The rows of a group lie close to one hidden flat surface of 8 dimensions, which passes through zero. Surfaces can cross.
In the rows, 128 means zero.
Some rows, each with its group after it:
[ 96 103 114 139 126 135 176 138  85  84 124 114 108 142 113 179]  (5)
[166  86 128 155  99 219 113 135 143 151 181 145 117 111 114 136]  (4)
[ 96 132  89  92 118  72 112  77 144 177 125 158 119 135  97  70]  (2)
[109 152 119 137 147 145  97 108  75  91  84 146 172 154 147 138]  (4)
[ 98 106 157  91 155 127 173 159 106 110  62 172 115 111 158  92]  (1)
[126 143 143  99 104 172 129 157 147 124 153 135 101  94 120 137]  (6)
[ 99 143 118 132 111 106 145 126 153 118 121 204  73 134  66 118]  (1)
[143  83 115 117 110 167 124 119 141 174 181 115 112 105 126 127]  (0)
[128  87 132 103 126 177 116 124 112 129 111 117 162 106 180  98]  (0)
[130 120 172  87 150 131  77 101 118 162 113 146 166 122 173 107]  (2)
[112 162 160 121 129  92 140 183 179  64  72 135 136 107 171 115]  (0)
[108 123  89 132  73 119 121 205 142 122 178  83 127 128 118 170]  (3)
[140 162 146 142 113 128  53 164 146 137 144 145 161 145 132 151]  (6)
[127 122 109 115 101  99  93 149 113 163 178  58 154 140 134 149]  (2)
[136 131 135 137 150 128 174  76 188 116 117 182  73 107 103 110]  (6)
[131 152  90 153 113 126  86  69 125 145 158 141 135 152  88 147]  (0)
[154  93 105 144 130 146 118 106  64 185 188  83 130 156  90 156]  (0)
[ 92 132 126  98 113 122 115 169  85 118 160  60 151 131 150 206]  (2)
[108 106 129 100 126  46 137 118 121 173 135 120 116 152 103 100]  (5)
[142 160 151 140 121  91 141 208 190 127 151 117  97 114 116 151]  (5)
[106 188 124 124 118  52 120 158 156  73  81  97 159 138 156 112]  (0)
[103 146 113  97 126  76 121  74 181 160 118 173 109 118 117  78]  (4)
[102 179 102 112 134  57  77  49 166 142 109 158 149 142 127  99]  (4)
[ 95 117 110  92 123 177  84  58  87 135 136 125 166 120 157 142]  (2)
[174 127 185 125 167  88 160 104 161 158 113 136  99 120 120  80]  (4)
[110 126  76 141  71  87 135 164 170 132 155 121 104 138  84 101]  (3)
[183 131 168 146 155 123  99  71 151 158 132 128 148 133 139  99]  (1)
[137  74 112 199 148 111 151 154 138 103 115 106 164 154 174 170]  (6)
[116 115  94 137 110 198 109  91 141 114 138 159 138 114 138 142]  (6)
[ 85 182  91 126  97  49  88 159 143 122 125 135 136 157 103 143]  (0)
[133 156 137  81 140  76 128 124  77 160 124  86 124 145  98  85]  (6)
[114 147 149 115 115 125  74 136 192 149 128 206 129 119 139 127]  (3)
[107 113 130 104  91 206 110 211 122 107 150 127 141 101 161 165]  (6)
[137 118 126 111 125 175 102 162 124 143 124 111 163 104 174 109]  (5)
[ 79 165 134 116 165 112 170 124  80  75  64 176 104 131 121 160]  (3)
[117 136 114 116 119  97  66 130 107 165 130 128 169 152 133 107]  (4)
[128 162 154 140 140 134 112 132 156 115 137 153 121 127 130 181]  (3)
[160 117 155 135 127 103 107 151 136 176 146 141 121 143 103 100]  (4)
[106 101 111  94  91 117 164 211 140 138 169  79  98 105 129 145]  (6)
[123 160 120 130 135  58 110 144  99 139 125  98 143 161 109 130]  (5)
[113 145 103 172 124 204 128 140  96  52  90 181 144 134 130 159]  (2)
[129  97 164  97 121 144 166 213 134 126 135 106 106  93 153 130]  (6)
[120 123 103 128 125 104  88 125  71 176 152 113 149 163 101 131]  (0)
[153 142 108 140 121  81 134  80 148 159 164  86 109 139  86 112]  (3)
[118 161 110  96 149 143 169 185 100 106  82 103 124  93 155  96]  (5)
[185 133 185 155 136 148 113 128 197 120 141 121 139 106 158 126]  (0)
[127 121 110  97 132 134  88  35 134 152 126 100 179 117 175  92]  (4)
[132 114 139 144 143 147 118 157  76 159 144 160 119 155  95 165]  (0)
[151 107 145 138 153 187 165  84 102  99 126 107 122 112 143 144]  (2)
[117 116 148 109 103 125 129 212 213 138 154 143 106  85 157 146]  (1)
[112 143 119 100 125 110 163 172 149 133 111 131  95 102 131 101]  (5)
[139 135 125 129 132 110  84  95 124 157 127 130 159 146 128 108]  (6)
[135  78 117 129 112 194 127 157 153 134 119 161 131 104 158  74]  (2)
[ 90 142 151  94 151  92 113 178  83 131  90 138 148 140 155 139]  (3)
[150 129 142 140 106 114 114 117 172 160 162 160  94 135  83 111]  (1)
[ 94 150  97 130 130 131  98 109  89 111  79 175 155 151 123 107]  (2)
[155  74 137 126 141 227 188  65 111 112 131 132  99  95 133 101]  (1)
[145 124 130 125 137 108 114  62 146 171 125 169 112 136  99  74]  (4)
[104 120  94  98 123 105  92 113  76 163 129 100 169 146 144 117]  (3)
[139 136 136 160 122 139 141 146 118  86  99 148 126 137 116 115]  (3)
[144 112 162  86 148  37 156 159 137 189 122  90 109 127 132  62]  (5)
[123 129 120 117  99  48 129 171 181 164 143 133  98 136  98  80]  (3)
[112 141 104 106 129 136 165  97 166 128 118 158  86  94 113  93]  (5)
[ 99 161  70 149 112 177  77  76  85  95 118 149 169 147 124 154]  (5)
[ 88 170 100 119 137  95 108 136 128 107 102 126 153 133 156 152]  (1)
[120 157  87 152 111 164  72  91 137 112 143 132 169 127 140 167]  (1)
[110 139  91 118  94  67 103 149 136 164 161 109 125 150  97 128]  (1)
[130 148 182 112 139 100 118 116 194 144 141 167  99 107 125 148]  (2)
[111  94  98 100 133 189 122  70  94 127 108 131 156 111 166  97]  (1)
[101 165 128 145 122 145 129 151 148  71 102 193 116 124 120 171]  (4)

New rows. What belongs after each?
[129 147 176 103 160  65 136 172 143 158 146 104 109 121 136 168]  (3)
[158 186 144 114 177 116 149 144 132 130  76 122 123  98 147  67]  (5)
[147 123 119 140 148 100 130 110  62 156 140  85 133 163  93 136]  (0)
[107 133 106 108 121 107 137 145 124  97 138  34 159 114 178 168]  (4)
[138 170  87 106 134 151 138 115 140 133 123 105 120  92 133  83]  (5)
[122 140 123 153 106 135  54 188  78 131 127 146 180 169 127 159]  (4)
[142  69 156 125 108 198 108 208 103 154 141 148 141 123 145 123]  (4)
[137 177 120 113 105 114 111 130  99 143 171  71 118 140  82 140]  (6)
[130  54 160  75 138 121 146 181  94 195 132 118 116 115 150  82]  (0)
[114  97 158  94 118 155 130 177 135 135 143 110 127 102 169 153]  (2)
[ 86 135 177  49 146  82 127 112 146 154 136 136 104 103 149 157]  (2)
[160 108 146 172 106 174 142 194 138  82 118 124 136 126 135 113]  (3)
[123 124 112 148 128 150 123  50 116 111 131 153 128 144 102 142]  (5)
[151 151 128  83 109  97 119  85 139 183 173  93  98 121  86  84]  (6)
[149 130 168 147 176 101 160 122 100 111  84 125 129 144 137 117]  (6)
[145 211 154 162 159 122 139 154 148  77  88 163 116 127 115 148]  (5)
[134 176 144 108 132  96 136 107 149 137 131 150  86 124  78 107]  (6)
[163 166 147 159 131 110  86 118 144 100 123  79 178 137 160 135]  (0)
[148 141 159 136 119 130 156 143 227 105 143 137  91  89 137 133]  (0)
[160  90 153 148 119 217 146 103 129 111 148 161 100 113 111 125]  (1)
[167 114 160 111 151 161 152  72 116 143 127 110 116 108 127  87]  (6)
[125 112  92 144  81 142 141 190 135 110 167  81 123 127 119 150]  (3)
[178  85 158 171 167 131 117  91 133 142 112 116 173 143 170 106]  (6)
[ 90 148 146 114 130 116 109 179 125  93  67 179 153 127 161 116]  (0)
[159  51 143 113 116 184 108 139 144 173 163  87 161  96 193 104]  (6)
[158 163 125 198 107 129 118 150 149  80 123 142 135 158  89 133]  (3)
[139 124 140 119 145  63 130 128  81 185 111 152 111 169  80  65]  (4)
[134  91 189 151 152 128 189 168 115  81 111 135  99 134 128 175]  (5)
[103 169 117 145 131 156  64 117 107 102 114 175 168 152 133 178]  (3)
[189 128 202 132 133 147 132 173 167 138 160 104 114 102 135 137]  (6)
[102 106  72 131  79 182 112 153 111 133 163 140 122 128 107 149]  (4)
[144 134 155 138 142 164 135  94 158 102  99 163 130 108 147 117]  (0)
[130  64 135  86 112 148 118 164 130 193 163 108 135 104 160  97]  (0)
[128 138 129 129 137 118 105 133  79 114  99  85 178 145 158 122]  (0)
[135 132 141 156 101 168  92 173 135 111 151 154 139 135 119 164]  (1)
[134 145 128 123 155  76 172  61 131 121 102 114 106 133 106  84]  (0)
[124 163  96 131 106 107 161  96 197  86 137  96 107 108 120 124]  (0)
[ 93  37 127 103 112 197 129 112  86 127 128 148 149 122 167 130]  (5)
[133  71  96 129  94 149 128 226 113 150 134  87 157 126 157  89]  (2)
[161 198 103 167 137 110 105  87 140 121 139 106 133 143  92 137]  (5)
[169 103 143  97 123 175 126 112 117 158 166  75 134 106 141 105]  (6)
[117  98 102 145 103 209 159 170  88  86 150 113 115 119 120 179]  (4)
[135 174 143 126 172 103 152  73 132 118  72 181 110 125 106  84]  (5)
[158 160 176 166 149  61 122 119 161 125 127 159 110 158  87 142]  (5)
[113 132  84 154 140  81 133 111  87 123 119  89 153 167 119 143]  (6)
[ 83 155 104 111 136 141 119  75 127  76  87 123 165 114 180 145]  (4)
[131 160 135 176 163 150 151 110  79  84 106 177 102 159  74 183]  (0)
[151 120 113 194 107 180 157 214 177  84 114 176 105 116 116 118]  (2)
[125 125  96 200 144  53 157 139 160 103 125 108 127 163 116 174]  (6)
[155  87 169 133 134 191 147 135 113 118 120 146 121 119 138 112]  (1)
[164 131 168 151 152 151 101 112 110 117  89 154 164 145 146  98]  (3)
[ 81 121 137 137 143 127 165 102 112  74  76 219  96 144 103 147]  (5)
[118  76 131 138 144 134 180 127 175 117 100 172 102 105 156 112]  (6)
[113  98 105 124  96 143 130 173 107 152 151 153 106 133  90 123]  (4)
[150 150 145 164 144  92 111  95 171 135 123 162 126 143 113 126]  (6)
[ 99 119  91 103 101  70 134 156 121 173 147 128  99 143  83 102]  (4)
[ 85  72  70  95  95 107 113 136 142 178 146 122 142 121 151 100]  (6)
[116 130  95 135 113 100 149 137  96 114 130  94 126 149 104 128]  (3)
[ 78 214  73 134 124  76 113  92 201  98 113 169 113 121 118 165]  (1)
[111  93 158 124 133 188 153 178 144  93  99 178 125  97 172 137]  (6)
[158 143 112 180 107 142  93 170 112 113 162  77 164 153 123 171]  (2)
[114 176 115 140 157 124 154 117  83  81  74 143 128 138 115 131]  (5)
[ 99 141  83  94 135 119 103  21 131 168 155 140 119 120 111 137]  (3)
[177 111 173 180 162 147 130 118 151 112 115 135 148 132 157 142]  (6)
[ 91  61  64 151 113 138 151 146 118 112 131 103 151 133 165 158]  (6)
[166 125 126 148 152 102 160  70  92 136 118  83 124 149  99  87]  (3)
[154 132 190  62 140 160 176 123 134 146 132 132  68  77 111  74]  (6)
[102  83  78  99  95 136 174 106 127 152 168 112  78 114  90 101]  (1)
[122 141 159 144 139 132  93 168 117 130 113 196 133 146 120 151]  (0)
[157 129 158 117 174  74 158  71 105 136  82  85 140 138 143  57]  (0)
[132 166 151 109 122 121 121 142 127 127 130 139 110 125 104 125]  (6)
[102 132  86  99  97 131  62 145 113 160 134 123 172 131 154 105]  (5)
[137  81 100 129 117 224 122  74 100 143 147 136 138 114 130 107]  (4)
[116 125 117  66 113  97 145  99 152 178 147 131  80 103  99  68]  (6)
[107 112  62 144  85 179 105 138  72  99 139  89 172 144 131 150]  (3)
[134 171 113 139 131 132 170 143 162 100 133 124  81 103 107 141]  (5)
[ 69  74  69 136 116 104 157 147 144 122 107 144 129 133 154 131]  (6)
[128 103 137  98 131 135 168 107 166 129 115 125 108  94 150  83]  (0)
[ 78 161  65 110  86 173  65 142 141 121 124 175 156 113 143 132]  (5)
[116 116 120 113  93 119  76 147 124 167 146 152 144 146 115 102]  (1)
[155 124 132 156 111 110 100 163 107 125 108 113 168 161 126  79]  (3)
[110 184 164 131 130  98  83 202 110 104  93 174 147 153 131 154]  (6)
[132  94 111 128  83 175 102 169 170 159 199 113 128 105 138 162]  (0)
[145 109  51 161  87 160 135  75 100 116 164  69 139 146  95 108]  (3)
[132 125 146 122 138 110 191 159 151  85 109  74 111 102 151 123]  (0)
[105 177 134 138 115 124  28 162 114  96  81 163 218 156 175 140]  (0)
[107 131  67 147 103 137 121 103  82  99 100 137 150 160 103  89]  (3)
[110 139 108 134 140 122 153 139  55  78  94  66 153 148 138 147]  (0)
[121 102 163 125 157 161 130 184  50 123  89 155 149 142 149 138]  (0)
[177 122 163 145 125  90 117 138 127 165 161  98 123 155  97 114]  (1)
[118 107 135 141 106 100  66  96 133 156 152 160 155 167 116 145]  (5)
[153 172 187 104 128 228 155 144 107  76 138 138  85  86 106 152]  (6)
